There are 3 ways to turn a row about zero (a turn may also mirror it). The second row of each pair is the first, turned, with some noise.
Some pairs, each with its turn after it:
[ 13.1 -49.3   6.4 -12.2  25.0]
[ 33.0 -44.3 -15.1   0.4  13.6] | Z845

[-46.1  20.8  39.8   5.1  34.6]
[-27.1 -20.5  30.3  15.0  55.1] | Z60

[ -9.1 -31.9  12.4  18.9   2.5]
[ 32.3 -16.3  -1.2  19.3  -3.3] | Z431

[-24.7  17.4   0.0  -1.9  39.0]
[ -3.9  -8.6 -18.7 -10.4 -42.7] | Z845

[ 32.1  -7.9  -4.8   8.3 -12.3]
[-2.6 24.4  9.5 25.5 -5.9] | Z431

[ 21.7  36.3  24.5 -15.3  37.2]
[-44.8 -23.4 -23.0 -19.2  21.3] | Z60

[ 38.1 -30.4  14.8 -40.0  28.3]
[-33.0 -32.4  37.3  38.8  -6.2] | Z431

[ 33.2   0.0 -46.7  -6.3  42.9]
[ 45.9  20.5 -50.3  -1.3  -8.6] | Z845

[-37.7 -37.5  -1.6   5.7 -44.1]
[ 11.3 -15.4  65.3   8.9   5.7] | Z845

[-22.5  47.9  12.7  23.0 -10.1]
[ -2.1  12.6 -45.3 -33.8 -14.0] | Z431

[ 10.0 -19.8  45.9  30.7  -2.2]
[ -4.5 -26.6  43.6 -26.1  -9.0] | Z60

[-10.8 -10.8 -15.4  25.9 -26.8]
[ 20.7  28.3  19.9   1.1 -10.1] | Z60

[-17.7  45.9 -26.8  30.8  13.4]
[ -6.1  19.6 -51.2 -24.8  31.3] | Z431

[-45.5 -32.0  44.1  25.2  12.4]
[ 16.3 -32.3  61.8  13.6  27.4] | Z60

[-16.6 -16.9  10.6  42.9 -17.7]
[ -1.6  -8.0  37.2 -37.4   9.2] | Z845

[ 31.6  26.8 -50.7   9.9  44.6]
[ 34.2  45.0 -52.9 -16.9 -18.5] | Z845

[-16.8 -46.7 -40.7  45.0  19.1]
[ 70.2  16.3  13.7 -19.5  25.1] | Z60

[  5.7  40.4  14.4  16.4 -33.8]
[ -4.0  35.2 -26.6 -18.9 -30.8] | Z431

New pairs, each followed by its turn:
[  7.7   6.0  13.3  24.9 -39.2]
[ -8.9  19.7  32.6  -6.7 -30.0] | Z60

[-40.6  38.3 -27.9  -6.2 -19.9]
[-12.0  49.1  -4.4  36.4  16.3] | Z60

[ 14.5 -18.2 -28.2 -48.1  32.6]
[ 21.0 -25.6 -59.9  10.5   5.5] | Z60

[ 50.1  45.7  -0.1 -25.7   8.8]
[-47.1   0.7 -46.8 -25.6 -15.3] | Z60

[  6.6 -51.0  -3.3 -24.4  35.6]
[ 40.4 -48.7 -20.3  11.6  -1.9] | Z845

[ 49.0 -24.3   3.9  -2.2  33.7]
[-26.2 -13.8   9.9  56.4   8.4] | Z431

[ 24.5   5.9 -50.2 -41.8 -27.6]
[30.8 38.4 -1.7 55.5 11.2] | Z845

[ 49.9  42.3 -14.5 -11.1  28.1]
[ -1.5  35.4 -63.7   3.2   5.3] | Z845

[ 14.7 -23.4   6.3   8.0   7.0]
[ 6.7 -6.3  5.9 26.5 -1.7] | Z431

[  4.0 -46.4  13.4  -4.3  20.1]
[ 31.9 -40.8   5.4  -5.3  -0.8] | Z60

[  1.5  -3.1 -31.6 -15.7  29.2]
[-15.9 -11.6  11.5  -0.2  39.8] | Z431

[  2.4   3.7 -44.3  -8.9  20.0]
[ 20.6  19.6 -37.8  -1.4  17.1] | Z60

[ -8.4 -32.9  41.1  -7.5  46.3]
[  1.7 -65.8  -1.9  24.8 -14.1] | Z431

[ 46.5  44.8  -2.2  43.5 -32.4]
[-25.1  59.8  -5.0 -29.0  44.7] | Z845

[ 10.7 -22.8  19.0  25.6  46.4]
[ 15.9 -35.8  12.5 -39.0  28.2] | Z60

[ 10.7 -25.6  44.0  47.9  14.9]
[  7.6 -28.6  50.7 -40.7   4.3] | Z60

[ 44.4  43.6  45.5  49.5 -50.2]
[-62.4  37.4   4.8 -34.7  63.7] | Z845

[-22.9 -10.7  48.7  29.3 -38.3]
[-39.9 -21.8  48.4 -21.5  20.5] | Z845

[ 31.8 -31.0 -10.5  -5.9 -45.1]
[21.7  9.5 23.5 22.0 51.8] | Z845

[-35.8  40.5 -48.1  -4.5  15.6]
[ -5.7  46.8 -28.5  22.2  45.5] | Z60

[ 13.2  24.4   8.8 -28.5  45.3]
[-51.9 -29.9  -9.1   1.0   9.1] | Z431

[ -3.1  17.2 -49.2 -47.1 -46.3]
[  1.2  42.0 -43.3  45.8 -35.5] | Z60

[ 20.6 -24.3  48.5 -19.1  27.5]
[-11.1 -65.2   3.2 -10.6  -5.0] | Z60

[ 46.8  34.1 -10.9  10.4 -23.9]
[-29.3  54.9 -10.8  12.5  -8.8] | Z431

[-28.2  35.5   6.3  27.6 -22.0]
[-25.5  39.3  31.0   7.7  13.9] | Z60

[-22.7 -21.7 -42.8  -1.9 -21.4]
[ 30.6  17.8  26.5 -14.4  30.9] | Z431

[ 21.5  10.1   1.4 -45.1   4.1]
[ -2.7  -1.7 -30.5  40.2   6.4] | Z845

[-45.6  51.1  -0.1 -48.7  -0.2]
[-40.2  12.9   0.3  44.4 -56.4] | Z845

[  2.2 -24.8  20.0   2.2 -44.5]
[ -7.0 -13.7  35.9   9.3  37.6] | Z845

[ 11.8  18.2  14.1  15.9 -46.4]
[-24.3  25.1  24.3  -5.3 -34.5] | Z60

[ 34.5 -28.1  -6.5 -34.3   4.3]
[ 12.5 -30.8 -35.9  -4.0 -27.2] | Z60

[-23.6 -47.6  27.2 -39.1   5.4]
[ 20.0 -52.6   8.3  39.5  -4.1] | Z60

[ 46.4 -44.5  -3.3  26.6   3.7]
[ 38.8 -18.0   3.8 -49.2 -29.2] | Z60

[ 39.4  25.0   6.3  42.1 -20.1]
[ -7.0  46.6 -34.4  26.8 -19.1] | Z431

[-35.1  33.1 -42.2 -37.7 -16.3]
[ -0.1  35.0  16.1  44.2 -47.3] | Z845

[  2.5  -2.9 -12.2 -39.1   7.7]
[ 12.9  -4.2 -13.5  36.6 -11.7] | Z845

[ 19.0  25.6 -44.8 -40.2  -1.4]
[ -7.3  23.3 -63.9  10.6 -11.1] | Z60

[ 45.5 -15.8  50.2  15.0  47.4]
[-25.9 -36.6 -23.7  65.2 -25.9] | Z431

[  3.1 -22.0  41.1 -41.8  43.3]
[ -8.6 -63.4 -38.6  20.7  -6.3] | Z845

[-13.0  40.3  44.8   8.8 -24.9]
[ -3.6   5.8 -33.5 -26.8 -51.6] | Z431

[-19.9  19.5 -11.8  -6.7  19.2]
[ -7.7   6.8 -13.7  11.5  30.9] | Z60

[ 27.3  41.1 -35.0  27.2  10.5]
[-10.7  42.0 -25.1 -41.3  10.1] | Z60

